The rows are grouped in 2 ways, from coarse to fine. Each group lies inside one group of the grouping before and may be the whole of it. The rows also spread widely along 5 directions, which tell nothing about the answers.
Known rows, each followed by its group in each grouping:
[-12   6  -1  -9  -5  11 -22  -7   3 -11   3  27 -29  10  -3  -8 -11  13
 -14   5 -13   5  -2 -31  12   7] => J881 J656
[ -6  -6   7 -21   4  -3  -8 -14   0  -2  15  28 -13   0   4 -14  -2 -19
 -25   7   5  -2 -10 -27  33  17] => J212 J914
[ 10   9 -16  19 -11   2  33  10  -3 -30   1 -11   8  23   8  15  17  43
  27  17  -7  -3   9  11  11  -3] => J881 J927
[ 14   0 -27  12   9  -4  25  -4  -2   1   5   5   8  18   1   1   7  20
   7  -3   1  -4  -3  -8  20   8] => J212 J903
[-19  -8  -5 -15  24 -14  -9 -13  26  25  -1  34  -5   2 -18   1 -34  -2
 -31 -19  11   8   1 -38  24  -2] => J212 J914
[-15  16  -7   5  -6  -4  -3 -20   7 -23 -12  20 -22   2  -7   8 -24  28
  -6   3 -19  17  -2 -25  16  -4] => J881 J656
[-15  -9   4 -11   4  -6   6  -9   9   3   6  15   8   5  -4 -22 -27 -34
 -29   2  10  -3  -7 -10  12  16] => J212 J914
[  6   1 -16   8   6   0  14   6  -5 -19   9   7  -9  22   6  12  26  42
  18  13  -7   8   5 -11  13  -7] => J881 J927
[ -8  14   0   9 -46  11  19 -27   3 -40 -15   1   9 -27 -17  25 -45  15
   9  31  -9   9   4  -1  20   7] => J881 J656
[ -1  -2 -44  -1  -4  -6  11 -34  -3 -17  -4  45 -26 -22  -5  12 -13  39
   7  19 -13  25 -11 -36  58  -8] => J212 J914
[ 15  -4   4 -20  17   8 -10  -1  -5   2  26  16 -25  13  16 -22  43  -7
 -22   7   8 -13 -13 -12  32  21] => J212 J914
[-22   0 -17   8   6 -15  12 -12  23  10 -12   9  20   7 -20   8 -56  -4
  -4 -17   3   3   5 -15  12  -2] => J212 J903
[ -5  -5  -6 -11 -11   5  -9  -9  -8 -10  11  24 -22   2  13 -28   5 -29
 -24  14  -1   0 -14 -19  34  23] => J212 J914
[-14  -2  -6  -8  40  -6 -15  21  22  14  14  17  -7  38   0  -3   9  28
  -6 -20   0   6   3 -17   4  -5] => J881 J927
[  2   8  36 -12 -28  23 -12  -6  -1 -18  15  -6  -5 -10 -10   1  -7  -4
 -20  14   5 -11   0   3   6  25] => J881 J656

New rows. What belongs after each?
[ -8  -3 -16   6  18 -14  20  -6   9   5   1  17  15  10  -8  -7 -15 -16
 -11  -3   7  -1   2 -12  23   3] => J212 J914
[-39  -1   6 -18  29 -21 -44  -7  31  14   1  33 -20  23 -17 -16 -47  -5
 -40 -26 -15  21  -3 -51 -10  -5] => J881 J656
[-12   4  14   0  17  -2 -19  12   9  -4  15   2  -4  30  -2 -19  -5 -12
 -30 -11   2  -8   4  -7 -20   9] => J881 J656
[  5  -9  -8   7  53 -18  14  20   9  32  19  -4  13  44   2 -16  30  -1
 -19 -27  34 -25  12  -2   4   6] => J212 J914
[ -1  -2  -4   7  24 -12  21  11   5  11   9  -6  22  28  -1 -21   0 -25
 -20 -12  19 -18   3   0   3   8] => J212 J914
[ -2   0  -7 -11   9  -3  21 -18   9   5  -1  22  -8 -14  -4   9 -22  18
  -3   6  11   1  -1 -16  43   2] => J212 J914
[-8 -4 -4 -2 27 -4 -9 17 15  3 10  6 -3 39  2 -7 12 23 -1 -5 -1  8  9 -8
  1 -3] => J881 J927
[ -4  -2 -23   4   1 -10  25 -19  -1 -13   0  24   0  -5   0   2 -15   7
   6   8   0   7  -4 -17  33  -3] => J212 J914
[-27 -12 -34   5  52 -32  -1  -8  15  21  -5  37  -9  28  -6 -17 -22  -1
 -15 -33  -5  11  -2 -43  14 -13] => J212 J914
[-17   6  13 -12  12   6 -40   7   4  -2  17   4 -16  27   2 -35   1 -22
 -34  -2 -11   0  -8 -16 -12  10] => J881 J656
[  7  -1   6   5  11  -4  32   5   7   7  13  -6  25  14  -2   1  -3 -11
 -11  -9  31 -23  13  13  17   7] => J212 J914
[-16   3   6 -17 -12  11 -32 -26  14   0   1  41 -36 -18 -11  17 -25  38
 -11  10 -23  22  -6 -41  34   1] => J881 J656
[ -8  -1 -41  34   1 -22  48 -20   0 -28 -20   7  18   3  -5   5 -33   5
  20  12   2  -1   2   2  24 -16] => J212 J914
[  8  12  18  -7 -21  18  -8 -10  -1 -16  13  -2 -15  -1  -2   9  10  15
  -8  15   4  -3   1  -3  15  16] => J881 J656
[-14  -6  25 -22  -7  16 -12   9   8  -7  14   5  -2  12  -5 -14  -6 -13
 -21   7   2  -8   2  -2   3   7] => J881 J927
[ -2   0  11  -2 -36  16   9   6 -13 -45  14 -13  -4  14  13 -28   6 -27
  -7  44 -18 -10  -8  13   0  23] => J881 J927
[ -8  13 -14  29  -4   0   6  11 -23 -38   9  -2 -18  38   8 -34  23 -13
  -9  19 -24 -12  -4   7  -8  18] => J881 J656
[-13  -1 -37  11 -10 -14  26 -34   0 -19 -20  33  -7 -19  -9   8 -44  13
   8  14 -13  15  -8 -27  47  -5] => J212 J914
[ -3   4 -29  23   1  -9  28  16  -4 -29  -4  -2   6  35   2 -11   8  16
  20   8 -15   8   6   3   8 -10] => J881 J927
[ -4   6  19  -5  19   3 -22  11   4  15  26  -3 -10  36  -5 -12  14  -9
 -28 -15   7 -11   3  -9 -10  12] => J881 J656
[  8   0  31 -45 -23  21  -6 -24  14   3  13  22  -7 -39  -4  15 -26  -1
 -28  17  22   1 -11 -15  48  29] => J212 J914
[  2   3 -12 -12 -31  17   5 -29   2 -22  -5  24  -6 -22  -2  14 -32   2
  -2  24  -9   5  -7 -13  40  22] => J212 J903
[  4  -5  17 -11 -29   7  29 -24   6  -7   2   6  18 -25  -6  15 -39  -8
 -16  16  24  -5   1   0  33  17] => J212 J914
[  7  10  12  -7  -8  13  -9   2  -2 -15  15   4 -11  14   0  -2  -5   0
 -15   9   0  -8   3   6  -1  18] => J881 J656
[-13  -6   7  -5  16  -2  -6  11  16   6  10   7   0  28  -9  -7  -1  11
  -8 -10  -3   5   4 -12   4   3] => J881 J927
[-15  11  -2  13  -8  -7   9 -10  16 -17 -10   9  11   0 -12   9 -42  19
  -1  -5  -4  10  11 -12   3  -5] => J881 J656
[-11  -1 -34  11  19 -19  15 -12  12   9  -3  18   3  19  -4   6 -25  18
   2 -20  -4   9   6 -23  15  -7] => J212 J903
[-16  -2 -23   2  -2  -7  11 -19   0 -14   0  25 -10   2   0  -9 -11  -9
  -5  15  -6   8  -9 -23  37   7] => J212 J914
[-10  -3 -27   4 -20   3   0 -21 -12 -25   1  32 -16  -3  -1 -10 -18  -7
   0  25 -25   8 -16 -21  35  10] => J212 J903
[ 15  -6  22 -20  13  14  -5  17  18  24  24 -13  19  18  -5  -4   8 -13
 -21 -18  31 -27   6  10  10  29] => J212 J903
